The first 8 rows are patterns. Each new row is the sum of 3 different patterns, raised or lowered, with some noise. Before adding, each is slid sideways (what falls off one end comes back at the other) and multiplied by a number that may be negative. Names go in the order of the patterns.
In the rows, zero is written as 128.
Known rows, each followed by the names of its patterns:
[ 95 141 126 121 143 132  85 142 128 140 152 106 119 118 116 132  90 101
 106 138 117 100 121 152 115 131 123 130 122 127 108 156 122 112 146  92
 122 158 118 135 107 113 144 164]  q_351
[134 110 126 133 142 153 102 138 153 137 116 136 134 148 132 114 115 133
 118 140 110 125 144 135 135 123 137  90 109 138  99 134 113 117 116 109
 123 148 146 126 143 127 138 129]  q_436
[128 156 112 130 160 148 154 121 165 120 133 106 110 104 117 157 132 148
 126 138 109 111 117 151 119 119  93 129 159 157 135 145 133 132 110 121
 145 111 136 139 149 136  93 106]  q_182
[136 136 114 119 111 114 133 101 139 118 147 143 133 158 129 146 151 139
  95 119 147 124 146 125 120 128 154 133 145 125 123 157 161 146 141  86
 162 123 146 100 128 143 142 116]  q_240
[104  87 125 141 109 129 143 145 129 111 130 129 114 166 133 135 134 114
 122 149 147 109 143 139 129 147 137 100 126 152 136 142 134 112 135 131
  95 129 102 147 128 139 159 117]  q_207
[134 134 141 148 112 132  92 176 119 153 141 125 146 135 134 117  98 124
 147 116 120 110  95 125 130 177 112 134 130 122 140 133 149 128 131 120
 132 164 176 137 116 116 134 131]  q_61
[108  96 145 160 138 116 136 139 130 129 142 148 121 145 120 131 135 144
 147 134 116 157 138 135 126 101  92 134 105  96 135 138 124 128 142 100
 139 123 123 136 121 123  87 152]  q_701
[114 129  89 175 111 136 161 113 151 123 129  94 116 135 102 147 131 146
 134 120 147 131 146 129 119 124 131 124 139 123 141 125 140 128 138 129
 142 147 132 142 131 126 120 146]  q_939

New rows, each followed by the names of its patterns:
[147 112  95 135 134 134 131 102  95 144 131 193 108 123 131 128 112 136
 120 132 134 122 156 160 162  95 126 128 153  96 160 141 120 154  99 143
  92 227 134 151 171 101 140 135]  q_207 q_61 q_939
[110 111  69  92 102  89 109 118 102  79 125  82 101  96 102  97 125  89
 102  93  85  91  82  72 103 113  69 126  95 127  64  98  83 106 131  85
  95 105 116  71 100 100  79 107]  q_207 q_701 q_939
[ 81 153  79  91 129 107  97  78 123  98 133  68  97 108  82 159  82  94
 156  90 108 115 112 108  97  68  97  74  63 105  95  96  77 108 113  87
  98 107 102 113 113  97 115 154]  q_351 q_240 q_701
[127 155 160 163 150 101 140 162 160 161 113 150 144 173 175 131 139 162
 164 159 153 155 139 160 131 172 160 156 172 105 113 159 153 190 131 143
 167 179 118 154 147 146 183 131]  q_351 q_207 q_61
[116 104  63 123 125  98  77 132 109  96 107  41 121 110 113 107  74 103
 118 122  89  64 129  78  89  86  53  68  60  95 145  92 102 108 121 105
 104 102 102 114  94  81 140 122]  q_436 q_207 q_61
[106 103 111  94  74 144 127 120 140 120  79  85 125 128 126 125 132 118
 150 101 109 147 121 159 126 132 147 110 114 151 172 105 165 123 125 162
 164 130 134 104 177 142 148  92]  q_240 q_207 q_701
[ 96 113 108  94 120  75 119 150 126  62  98  95  99 124 136 128  83 105
 103  89 132 149 119  81  75 114  97  87 100 109 132 114 120  53 182 110
 118 110  94 114 113 133  71  74]  q_207 q_61 q_701
[ 92 171 152 164 118 130 120 158  84 135 131 142 171 162 101 173 146 171
 118 130 125 123 174 126 156 182 152  95 151 181 104 156 158 151 129 153
 126 161 127 102 144 133 144 122]  q_182 q_240 q_701
[ 86 133  96  65 137 127 148  88 128  67 122 109 105 108 105 129 101 148
  80 101 112 149 153  84 123  82 116 107 120 133 112 141  91 126 120 141
 130 100  62 133 134 137 124  67]  q_436 q_61 q_701
[149 113  95 127  83 113  84 114  65 128  77 113 145  96 178 120  86 143
 114 109 118 106  63 157  86 105 109 123 104 173  89 107 121 119 155 127
  89 147 102 157 121 118 111 104]  q_351 q_240 q_939
[103 140 115 161 136 138 101 129 157 133  80  90 123 127 103 108 120 152
 136 102 167 111 158  82 117 144 139 135  87 171 143 102 158 106 140 113
 154 154 179 135 142 112 104 124]  q_436 q_182 q_61
[123 171 119 143 130 124 124 164 126 152 113 164 140 122 165 130 147 139
 129 111 117 170 112 162 127 150 149 142 126 135 142 146 135 124 119 121
 147 133 129 113 138 116 127 126]  q_351 q_436 q_939
[195 144 143 138 197 124 154 170 133 175 146 129 154 148 164 159  97 145
 157 158 180 161 134 157 181 133 146 154 201 110 188 132 155 163 143 144
 178 195 148 188 147 152 165 162]  q_351 q_61 q_701
[127 150 150 123  96 166  65 110 116  94 155 129 106 128 112 176 157 131
  92 140 130 134 100 156 113 113 143 129 131 109 100 174 160  98 141 142
 112 112  93 110 147  71 111 135]  q_351 q_436 q_182
[ 95  87 102  91  99  81 118  78  81 102  89 135 145 106 153 132  79  92
 123  98 104  92 134  61 118 121  91 131 128  79  77 116  91  49 106  90
  81  91  99 126  88  99 103  71]  q_61 q_701 q_939
[117 105  85  75  60 107  50 104 120 110 123 134 117 122 127  90 115 119
 114  92 120  73  87 131 151 117  68  75  95  95 141  82 125 138  67  94
  95  88  56  74 126 156  70  67]  q_182 q_240 q_701
[190 161 147 150 121 192 120 151 177 168 165 115 198 121 148 138 126 124
 164 174 148 159 142 148 149 128 141 191 131 163  98 155 173 161 154 197
 187 183  94 173 162 105 159 141]  q_182 q_207 q_939
[107  82 102 100  93  89  82  76 111  83 105  47  69 134  96 102 131 103
 121 108  79  76 118 103  84 125  58 121  97  76  99 108 126  83 158 188
  32 121  81  95 120  85 126 109]  q_436 q_701 q_939
[140 160 195 197 140 167 152 123 186 142 134 169 172 160 160 165 113 172
 170 147 173 135 139 158 154 113 154 117 175 150 148 152 134 111 143 126
 171 117 162 163 151 143 150 159]  q_240 q_207 q_939
[104  77 111  90  90  82  87 107 106  79  59 118  88 114 120 126 126 119
 108  89  62 115  97  88  96 102  83  85 131 119 131  85  92 112 123  97
 113  77 153  89 106  81 104  92]  q_182 q_240 q_939
[127 122 136 143 137 142 135 101  79 171 141 103 148 174 149 151 144 159
 135 141 124 143 113 124 147 149 156 151 161 115 109 149 142 128 106  93
 107 166 156 108 138 117 133 128]  q_182 q_207 q_701
[101 118  86 121  94 114 147 159 166 100 120 125 125  95 131 130 126 153
  76  97  83 157 165 113 124 121 170 126 112  73  77 115 110 100 129 129
 102 110 156 124 129 107 106 114]  q_240 q_61 q_701
[105 155 121 134 171 184 180 140 150 181 183 124 153 147 121 143 154 108
 158 144 159 159 111 144 152 122 137  67 138 136 163 132 138 137 171 105
 139 164 150 139 161 132 190 121]  q_351 q_436 q_182
[115  91 120 143 135 131 134 159 107 110 186 110 140 170 113 133 162  95
 134 146 138 129 143  92 151 142 159 126 105 137 118 129 151  63 112 113
 109 140 104 138 164 154 156 111]  q_351 q_207 q_701
[ 66  98 118  76 113  95 104 106  78  74 114  95 106 101  65  87 137  83
 100  67  96 113 138  70 133 113 138  81 135  56 100 104  92 128  67 127
  96  79 124  75  85  57 111  96]  q_351 q_240 q_939
[148 139 135 118 116 143 110  72  86 148 140 141 146 137 155 124 131 117
 159 141 146 105 136  83 143 181 116 110 138 158 201 127 140 160 166 177
 163 143 158 107 172 154 136 184]  q_240 q_61 q_701
[118 110 100 102  55 120 118 114 154  61 107   8 117 131  65 116  93 110
  60  74  98  85  95 108  77 100 107 107  87 134 112  71  98  93 111 117
 134  41 101 106  91 115  93  87]  q_207 q_61 q_939
[134 114 109  85  85 141 133 142  91  91 153 143 113 123 101 141 109 112
 133  67 119 131 129 127  81  79  90 160  75 104 148 113 131 126 152  64
  93  87  80 113  88 127 143 118]  q_436 q_182 q_207
[112  88 100 114 142  95 110 144 112 119 172 100  86 119 108 121 111  84
 104 126 105  85  67 171  70 117 107  98 102  78 123  79  39  72 131  65
  92  58  59  96  95 138 102  74]  q_436 q_61 q_701
[125 110 162 117 127 204 119 150 138 133 171 187 117 152 152 167 124 119
 100 173 128 147 164 111 112 102 123 131  96 117 105 144 119 114 161 142
 132 147 141 147 159 147 136 204]  q_351 q_240 q_701
[151 162 151 108 129 113 173 108 128 107 141 129 147 130 113 110 106 139
 124 114  82 101 141 100 149 103 119 108 129 135 152 155 117 142 132 148
 140 167 121 115 138 150 132 105]  q_436 q_207 q_61
[ 89 115 138 109 111  88  82 104  87  91 119 125 104 118  81 128 127  84
 133 103 113  96 114 144  85 122 115 143 110  78 109 105 125  87 118 151
 125 136 103 131 116 113 110  96]  q_182 q_701 q_939
[110 113 154 185 126 128 144 112 164 134 129 148 121 109 164 148  88 155
 141 120 133  87 171 149 129 151 127 106 148 142  82 170 147 163 158 103
 152 133 119 117  84 114 112 186]  q_351 q_240 q_701
[117 138 127 135 128 143 132 116 128 155  99 119 123 146 143  82 123 152
 130 139 124 148 145 175 128 144  97 101 122 107 115 117 137 151 171 139
 120 106 108 142 116 105 108 115]  q_351 q_436 q_182
[162 176 163 139 137 171 158 177 117 162 171 175 148 157 175 131 147 178
 137 145 112 159 150 143 175 162 141 174 160 172 168 136 147 184 158 166
 135 181 127 203 138 156 148 147]  q_351 q_436 q_240
[ 67 126  86 156 127 107 150  76  89  61  67 105  46 139 109 120 124  85
  87  72 110 106  67  88 111 121  96  73 116 103 114 150 114 122 141 102
  91 132 121  78 122 125  96 122]  q_207 q_701 q_939
[150 138 169 148 125 157 163 111 160 138 121 141 132 146 159 135 162 144
 141 130 150 116 147 142 139 113 143 115 156 119 127 165 119 137 139 131
 139 143 162 121 165 159 128 177]  q_436 q_240 q_207
[135 108  68  99 101 122  96  97 137 150 144  96 141 112 118 151 113 111
 115 113 134 178  99 126 160 172  75 158 132  90 136 119 118 140 149 128
 104 142  94 128  87 136 139  79]  q_436 q_207 q_939
[193 172 156 161 166 173 139 137 132 165 151 124 151 133 173 231 141 183
 149 148 202 176 152 159 172 178 191 196 177 166 191 160 156 166 153 186
 189 189 157 150 139 189 182 140]  q_351 q_240 q_61
[114 143 153 178 116 158 104 136 176 175 155 186 137 145 157 129 226  98
 147 159 135 180 112 120 121 230 135 145 206 137 164 163 169 148 132 103
 135 132 156 190 145 198 162 181]  q_351 q_182 q_939
